There are 5 hidden switches. A switch that is on adds its own fixed numbers to the row, and there is some noise. The rows also spread widely along 2 directions, which tell nothing about the answers.
Some rows, each with its switches (1 for on, 0 for off) after it:
[-0.14  0.99  0.83  2.08  1.27 -1.96  0.54  2.53  0.46  1.71 -2.26  0.56
  0.25  1.34  0.07] : 1 1 1 1 1
[ 1.08 -1.17  0.69  1.04  0.80  1.73  1.57  4.41 -0.48  3.86 -1.78 -0.82
 -1.60  1.21 -1.34] : 0 1 0 1 1
[ 0.42 -1.40  0.76  0.25  0.57  0.89  1.69  3.86  0.22  2.10  1.59 -0.97
 -1.43 -0.32 -0.53] : 1 0 0 0 1
[-1.59  0.79  1.84  3.77 -0.08 -3.03  1.27 -1.04  1.39  0.69 -0.45  0.32
  1.98  2.25  2.50] : 1 1 1 1 1
[-1.29 -1.10  1.84  3.38 -0.63  0.61  1.00  0.27  1.63  2.24 -0.49  0.67
  1.01  2.08  1.49] : 0 0 1 1 1
[ 2.12 -0.60  2.84  0.99  0.94  0.61  3.73  2.66 -0.67  2.43  0.25 -0.86
 -1.33  0.30 -0.58] : 1 1 0 1 0
[-1.97 -1.08 -0.09  1.03  1.22 -3.06  0.65  0.01  1.47  0.67  1.12 -0.41
  1.98  0.92  0.84] : 1 0 0 0 1
[-1.53 -0.84  0.87  2.24  0.26  0.61  0.17  1.67  2.10  1.48  0.39  1.09
  0.57  1.14  0.84] : 0 0 1 0 1
[-0.60  1.57 -0.93  0.47  2.62 -2.35 -0.83  4.42  0.24  0.95 -2.14  1.18
 -0.11  0.01 -1.45] : 1 1 1 0 1
[ 0.09 -0.43  2.88  2.68 -1.37  1.96  1.99  2.30  1.30  1.22  3.06  0.11
 -1.18  0.32  1.76] : 1 0 1 0 1
[-0.74 -0.95  1.33  0.29  1.75 -1.68  1.73  0.92  0.78  0.70  1.82 -0.31
  0.90  0.02 -0.10] : 1 0 0 0 0
[ 0.74  0.50  2.32  2.99 -0.33  0.24  1.94  2.82  0.37  2.07 -0.60  0.02
 -1.29  1.22  0.64] : 1 1 1 1 1

New rows. What belongs after each?
[ 1.07 -0.17  3.57  2.13  0.06  2.43  2.63  2.39 -0.01  2.54 -0.65  0.68
 -1.08  1.41  0.39] : 0 1 1 1 0
[-0.49 -0.22  3.11  1.60  0.11 -0.31  2.05  0.91  1.16  0.47  2.50  0.87
  0.30  0.34  1.20] : 1 0 1 0 0
[ 0.16 -0.20  2.89  1.11  0.45 -0.91  3.05  0.87  0.20  1.12  2.87 -0.83
  0.27  0.14  0.56] : 1 1 0 0 0
[-0.79 -0.79  0.78  2.20  0.51  0.60  0.31  2.19  1.13  2.57 -2.08  0.99
  0.33  1.44  0.14] : 0 0 1 1 1
[ 0.83  0.01  1.94 -0.05  1.42 -0.94  2.61  2.71 -0.58  0.95  1.46 -0.52
 -0.49 -0.39 -0.68] : 1 1 0 0 0
[ 0.24  0.03  2.69  1.06  0.39  0.95  2.21  2.66  0.49  0.76  1.96  0.65
 -0.84 -0.20  0.31] : 1 0 1 0 0
[ 0.42 -0.02  1.12  1.68  0.62  0.51  0.87  3.43  0.63  2.16 -1.14  0.50
 -0.70  0.96 -0.07] : 1 0 1 1 1
[ 1.44 -0.30  3.08  1.45  0.36  1.66  2.65  2.78 -0.29  1.84  0.40  0.56
 -1.13  0.49  0.10] : 1 0 1 1 0
[-0.87 -1.15 -0.08  0.51  1.18 -1.47  0.68  1.82  1.12  1.37  0.80 -0.89
  0.31  0.39 -0.04] : 1 0 0 0 1
[ 1.10  0.13  1.59 -0.18  1.67 -0.79  2.43  2.97 -0.67  1.43  0.77 -0.53
 -0.71 -0.27 -0.87] : 1 1 0 0 0
[-1.19 -1.99  1.71  0.79  0.72 -0.20  1.71 -0.21  1.20  1.11  1.68 -0.01
  1.35  0.98  0.61] : 0 0 0 0 0
[ 0.84 -0.64  1.72  0.20  1.08  2.70  0.80  4.45  0.09  2.08  0.29  1.45
 -1.68 -0.36 -1.41] : 0 0 1 0 0
[ 1.15 -0.48  4.06  2.42 -0.77  2.08  3.41  1.80  0.43  1.76  1.67  0.34
 -0.92  0.83  1.25] : 1 0 1 1 0
[-0.52 -0.21  1.37  2.95  0.04 -0.34  1.24  1.17  1.13  1.66 -0.56  0.44
  0.54  1.47  1.51] : 1 0 1 1 1
[ 1.92 -0.04  1.59  0.02  1.97 -0.44  2.50  3.82 -1.34  2.27 -1.80 -0.55
 -1.59  0.18 -1.69] : 1 1 0 1 0
[ 0.60 -0.04  2.76  1.81  0.41  0.66  2.44  1.89  0.28  1.60  0.19  0.49
 -0.56  1.02  0.62] : 1 0 1 1 0
[ 0.63 -0.74  2.57  0.78  0.38  3.11  1.52  3.81  0.31  1.89  0.89  1.06
 -1.55  0.11 -0.56] : 0 0 1 0 0
[ 0.68 -1.64  1.42  0.66 -0.21  1.15  2.21  3.51  0.54  2.05  2.34 -1.09
 -1.66 -0.22 -0.31] : 1 0 0 0 1
